There are 4 nested groupings, the coarsest first. Each group lies inside one group of the grouping before and may be the whole of it. The rows also spread widely along 13 directions, which tell nothing about the answers.
In the rows, 128 means zero.
Known rows, each followed by its group in each grouping:
[111 120 102 190 138 110 125 161 155 139 105 165 154 156 201 142 154 111
 121 121 101  97 135 179  90 158  87 157 164]  mota k_868 Nafa rodov
[150 165 126 108 152 134 152 152 149 163 136 126 119 111 115 221 135  57
 132 136 106 119 128  87 128 111 109  93 113]  Pufu k_358 Fop Zus
[110 171 135  45 141 161 176 208 148 159 137 140 129  86 140 113 145 106
 112 123  66 179 123 103 163 166 118  82  62]  mota k_977 bazim Piv
[112 121 141 172 161 111  72 120 161 196 142 140 178 160  66  97 189 121
 139 101 111 136 119 124 118  81 102 107  91]  Pufu k_187 neto pomun
[180 127  77 180 164 112 118 154 143 156 127 164 134 149 137 185 153 104
 162  92  81 112 123 118  71 151 126 159 105]  mota k_745 liki Das
[169  97  96 203 122 162  44  88 132 167 119 142 149 127 131 193 155 121
 148 135 115 129 135 188 125  95 119 137  82]  mota k_745 Ruket miri
[111 124 141  86  70 125 105 174 139 187 124 129 126 109 132  94 127 167
 104 121 128 172  96  98 146  92 138 137  84]  Pufu k_187 pobu rutul
[ 81 136 154 119  51 120 128 167 113 154 129 120  89 171 141 142 168 113
 142 175 105 124 114 147 118  97 156  74 115]  mota k_868 Pape megun
[127 138 130  69 131 127 156 139 175 130 164 145 139 105 153 162 104 105
  75 163 158 110 106 105 158 117 113 148 170]  Pufu k_187 pobu Gim
[100 120 104 114 134  79 146 142 151 112 116 154 158 185 156  50 130 142
 129  60 137 111 124 111  86 157 135 158 146]  Pufu k_358 Feba Pum
[132 106 113 138 159 143  82  72 139 147 165 160 162 150  92 163 153 101
 117 133 142 104 114 157 123  97 118 111 113]  mota k_868 Nafa Lud
[110 133 130 128  55 104  98 184 135 207 119 172 122  99 121 174 121 150
  92 158 117 132  90 130 112  36 128 137 108]  mota k_977 vaza Famo
[104 117  88 135 125 124 125 175  91 157 173 133 119 139 149 138 138 120
  97 180 114  90  91 167  96 139 110 106 132]  mota k_977 Tepuv Tar
[166 129 101 152 133 113  85 161 166 180 188 172 146 101 121 161 137 138
 112 150 102 127 103 126 116 137  89 160 119]  mota k_745 liki bivip
[166 123 128 152 114 143  75 124 182 146 165 104 148 105 148 155 123 148
 125 186 136 145 115 144 161 139  93 149 144]  mota k_868 Pape zeri
[150 119 136  62  69 159 110 124 158 142 105 150 121  92 159 155  91 146
  99  99 151 168 113 100 159  89 150 157  86]  Pufu k_187 neto Goki
[117  98 120 128 148 161 126  93 157  99  82 141 162 148 212 118 134 106
 105  84 153 123 146 178 157 160 108 134 150]  Pufu k_358 Fop veg
[119 121 107 150 154 127 138 120 187 118  73 119 157 141 171 124 125 128
 123 119 143 110 146 168 145 102 151 178 154]  Pufu k_187 situ pamor
[ 80 142  78 126 220 175 129 116 137 122 152 121 184 118 111  98 138  92
 109 152 112 108 150 190 156 147  99  89 100]  mota k_977 bazim kifut
[147 156 166  97 169 107 136 126 228 159 161 141 175 116 100 153 139 115
 108 160 118 128 109  93 164  92 108 139 164]  mota k_745 Ruket moz
[134 114 151 135 134 102 115 158 161 186 161 174 150 151 119 143 176 129
 103 129 106 117  80 129 110 112 118 123 144]  mota k_868 kora Mape
[158 111 113 130 180 117 144  89 175 101 136 170 151 176 153 152 151  99
 135  96 126  93 126 141 112 150 143 154 159]  mota k_745 liki bivip
[133 132  84 118 199 135 119 155 149 153 167 113 177 105 134  97 125 127
 100 117 123 128 114 119 139 179  83 132 119]  Pufu k_358 Feba Pum
[108 166  83 130 176  98 142 198 137 162 156 101 149 119 120 113 123 121
 133 159  80 110 118 107 102 148 109 132 119]  mota k_745 Ruket miri
[129 123 109 138 170 113  80  76 182 150 152 178 200 135  75 120 127 121
 108  83 154 116 131 114 122  91  88 148 123]  Pufu k_358 Fop Zus
[ 79 129  94 109 119 189 111  85  90 122  68 126 134 113 153 181  93  69
 105 123 155 109 152 166 152  60 127  97  82]  Pufu k_187 neto pomun
[ 90 118  97 140 115 139  90  90 137 110  71 133 168 127 193 123  79 127
 102 128 161 112 140 169 135 104  84 148 156]  mota k_977 bazim kifut
[ 90 131 145 122 130 106 106 146 179 180  71  95 160 117 145  91 115 177
 109 150 121 140 109 149 163  39 155 155 134]  mota k_745 liki bivip
[132  83 155 102 108 132 101 119 173 152 116 166 165 141 174  88 151 165
  81  76 153 152  97 147 155 124 126 150 134]  Pufu k_358 Feba Pum
[137 135 101 115 155 161  92  77 153 127 110 102 157 102 113 163  85 106
 122 132 160 126 141 121 162  74 121 140 106]  Pufu k_187 neto pomun
[137 104  62 157 143 178  60 111  82 154  63 105 153 100 178 142  94 127
 128  68 135 148 130 138 122 122 101 142  60]  Pufu k_187 neto pomun
[121 138 141  88 128 100 113 117 182 160 170 197 168 126  99 144 126 120
  83 121 139 122 100  90 122  93  90 138 141]  mota k_868 Nafa Lud
[130 123 133 111  97 132 129 142 177 142 137 179 135 127 127 135 149 139
 113 134 121 136 120 159 140 101 157 145 110]  mota k_977 vaza Famo
[119 117 144 137 112 114  91  78 179 133  82 105 149 165 121 121 124 153
 148 133 151 131 134 150 139  48 173 152 129]  mota k_868 Nafa Lud
[174 125 117  84 166  98 159 145 106 146 145  75  88 174 129 175 130 118
 156 138 111  98  75  69  92 130 192 114 140]  mota k_745 liki bivip
[139 189 102 112 188  87 161 169 184 133 171 106 151 131  80 121 125 103
 161 152  91 121 132  72 110 147 118 132 128]  mota k_977 vaza Famo
[134 126  96 123 149 134 121 154  91 155 126  88 118 147 143 138 136 120
 147 127  98 127 108 117  99 144 141 104  91]  mota k_868 Nafa rodov
[152 169 150  93 111  92  99 121 164 164 163 105 136 118  86 179  97 107
 135 178 136 131 102  47 128  76  88 106 152]  mota k_977 bazim Piv

New rows. What belongs after each?
[ 99 121 142 107  96  85 154 167 140 157 127 156 108 160 163 153 136 129
  95 158 123  86  88 141 106  82 159 136 176]  mota k_745 liki bivip
[121 126 136 103 103 133  86 136 203 157 125 173 181  91 126  74 117 183
  95 113 127 177 125 138 166 104 110 165  99]  mota k_977 bazim Piv
[164 131  98 160 147 107  87 120 147 136 182 131 152 148 122 138 135 114
 150 140 122 116 118 106  93 178  69 129 143]  mota k_977 bazim kifut
[121 149 136  87 147 122 157 112 182 110 156 125 141 147 111 153 126 104
 126 165 136 106 123 117 146 105 149 121 153]  mota k_868 Pape zeri
[139 144  95 130 112 159  77 159 129 178 115  94 137  49 162 187  70 121
 100 159 136 145 117 109 153  95  75 144 102]  Pufu k_187 neto Goki
[ 90 120  84 138 214 125 101  83 112 152 166 163 196 156  79 136 144  83
 102 125 127  65 116 152 103  94  93  99 122]  mota k_745 Ruket miri
[117 117  73 171 177 158 105 118 102 133 165 133 147 149 136 160 153  65
 126 136 124  84 138 171 106 156  90 101 113]  Pufu k_187 neto Goki
[144 159 113 121 115 146 111 128 159 146 127 111 123 109 100 182 116 109
 150 172 112 140 137 127 143  78 139 119  84]  mota k_977 Tepuv Tar
[ 97  80 134 135  76 138  81  79 120 114 112 195 148 193 178  88 167 126
 119  72 145 133 128 177 106 150 113 113 113]  mota k_868 Nafa Lud
[ 97 153 110 167 142  81 143 145 114 137 133 122 124 197 122 173 154  63
 159 156 103  63 123 123  63 116 113  95 164]  mota k_868 kora Mape
[101 120 132  92 158 145 141 162 151 178 148 180 164 102 151 133 154 102
  57 116 122 126  99 133 151 123  92 115 123]  Pufu k_187 pobu Gim
[ 90 147  93  90 155 112 168 160 147 116 142 177 159 115 169 126  98 103
  74 134 130  91 114 132 117 151  89 146 168]  mota k_977 vaza Famo
[170  89 107 171 101 118  75 128 136 153 187 187 140 154 153 144 169 120
 122 106 134 122 108 128  88 180  81 148 130]  Pufu k_187 pobu Gim
[116 131 155 148 104 132  98 130 136 160  75  86 127 162 148 116 164 110
 170 108 111 161 139 121 133 103 127  94  91]  Pufu k_187 neto pomun
[122 103 135 114 108 126 131 107 137 131 131 147 115 167 155 176 141 113
 108 159 146  89 100 160 127  86 164 125 161]  mota k_745 liki Das
[138  70 138 138 141 163  71  71 123 156 102 120 153 156 127 115 169 155
 123 111 144 139  99 190 151  81 169 110  98]  mota k_977 vaza Famo
[150 130 140  95 156 162  90 107 126 163 176  76 139 121  86 147 148 113
 136 181 122 146 102 123 168 116 117  63  95]  mota k_977 bazim Piv
[113 120 152  95 120 127  96  96 148 138 113 157 164 138 177 115 127 115
 104  95 135 142 110 110 144 137  74 113 141]  mota k_745 liki bivip
[109 145 134 132 122 156  81 139 164 172 112 105 170  74 160 137 114 115
  96 153 133 157 131 138 184 107  50 112 119]  Pufu k_358 Feba Pum
[134 139  99  92 138 110 127 182  93 196 186 114 111 115  88 166 122 114
 108 154 121 110  76  65  98 101 133 109 103]  Pufu k_187 pobu Gim
[110 125 126 132  79 126 144 157  99 132  93  86  77 190 167 130 164 102
 178 129 110 128 134 131 100 129 182  97  97]  Pufu k_187 pobu Gim
[163 136 136 104 160 112 134  99 197 117 167 117 149 140 122 172 110 102
 118 155 165  98 114  92 143 109 120 155 184]  Pufu k_187 neto Goki
[117 143 174 117 122 136 110 155 149 189 104 128 146 107 161 153 158 103
 111 136 100 162 103 117 157 111  71  81 126]  mota k_977 vaza Famo
[139 102  87 136 171 158  79 104  97 140 190 115 149 124 161 153 130 106
  97 173 138  95  97 164 137 172  73 102 144]  mota k_745 liki bivip
[106 151 144  63 131 135 137 106 139 121 119 114 140 167 103  87 143 108
 162  95 109 157 135  91 133 126 154  83  72]  mota k_868 Nafa rodov
[135 187 127  94 111 115 111 156 165 152 155 139 146 106  98 123 118 101
 156 121  87 175 135  51 122 148  64 104  74]  mota k_977 Tepuv Tar
[151 103 118 140 153 133  58 101 120 174 162 102 159 142 106 107 154 129
 134 111 139 141 102 104 128 137  87 103 101]  Pufu k_187 situ pamor
[109 121  86 128 141 111 128 168  65 164  89  76 111 168 144 108 135 123
 155  90 111 116 106  99  76 128 156 105  91]  Pufu k_187 situ pamor
[160  82  91 114 181  83 132 136 107 155 121 158 155 171 163 126 124 140
  96  32 145  89  63  79  62 147 129 165 158]  Pufu k_358 Feba Pum
[139 130 115  85 135 111 133 107 142 139 136 147 138 122 133 199  78  97
  86 126 170  85  96  76 116  70 120 152 165]  Pufu k_187 neto Goki
[ 70 160 118 130 137 108 139 153 137 152  66  87 136 159 118 105 131 126
 157 136  96 120 141 138 114  59 171 115  97]  mota k_868 Nafa rodov
[ 80 148 177 106  38  91 119 160 173 166  82 171 134 131 152 117 128 139
 111 128 123 153 119 116 130  57 115 126 131]  mota k_977 vaza Famo
[111 128 104 115 106  94  93  81 147 118 101 159 166 161 113 112  86 140
 131  88 157 110 124 101  94  79 133 164 131]  mota k_868 kora Mape
[107 146 141  70 112 141 107 113 157 144 141 146 161  99 136 124 105 104
  89 120 154 149 120  87 167 117  68 110 123]  Pufu k_187 situ pamor
[ 95 140 125 117 106 129 122 163 152 139 123 137 148 108 192 125 109 121
  87 165 128 124 119 151 146 140  69 126 165]  mota k_977 bazim Piv
[ 89 127 164 142 145 114 148 154 184 184  63 117 145 158 118 120 180 132
 127 118 107 127 128 166 145  35 184 118 119]  Pufu k_358 Fop Zus
[131 154  46 115 190 109 126  96 166  80 150 114 177 142  91  95  66 135
 147 124 147  90 147 110 105 138 144 185 134]  mota k_868 kora Mape
[174 109 100 113  78 101  61  74 124 125 192 161 134 156  97 148  97 140
 139 123 166 119  97  78  80 126 103 142 120]  mota k_977 Tepuv Tar
[ 97 150 106  48 144 151 125 158 116 177 145 140 154  71 106 124  94 116
  74 105 127 147 106  79 148 111  95  95  71]  Pufu k_358 Fop Zus
[103 104 111 143 121 140  73  57 131 120  80 128 170 140 170 154  85 122
  96 137 180  90 120 171 139  67 103 142 167]  mota k_868 kora Mape
[128 122 180  94  89 109 100 175 126 194 139 113 123 147 143  94 170 149
 127 126  97 172  78  87 126 136 105  77 113]  mota k_977 bazim Piv
[126 160 117 137 140  93  98 148 150 185 167 154 147 104 105 201 114  89
 103 173 113  97 103  92 112  84  62 118 149]  mota k_745 liki bivip
[107  97  80 149  90 161  76 112  87 130 110 131 131 120 198 156  91 114
  96 132 164 104 126 171 120 122  93 138 124]  Pufu k_187 neto Goki
[142 120 101 199 156  98 114 123 135 146 148 163 145 175 149 188 166  61
 140 123 124  74 127 127  71 145  72 132 169]  Pufu k_187 pobu Gim
[125 129 124  67 131 139 143 123 145 117 106 110 131 150 134  86 118 132
 147  77 132 149 131  93 137 128 175 132  84]  Pufu k_187 neto Goki
[179  93  64 127 115 119  65 125 111 139 214 144 136 132 118 115 101 159
 119 110 160 121  94  91  82 176 108 171 106]  Pufu k_187 neto Goki
[ 91 120  94 139 127 108 115 139  91 134  85  75 125 179 148  85 120 146
 157 127 122 111 120 141  88 113 160 116 119]  mota k_977 bazim kifut
[160  86 189 103 142 140  93  86 165 182  95 116 152 148 137 140 172 143
 114  80 147 159  86 114 164  80 146 105 127]  Pufu k_358 Fop Zus
[137 118 121  66 222 127 135  74 121 137 165 106 164 163  87 144 131 100
 111 125 142  85  80  89 129 104 144  94 145]  mota k_745 Ruket moz
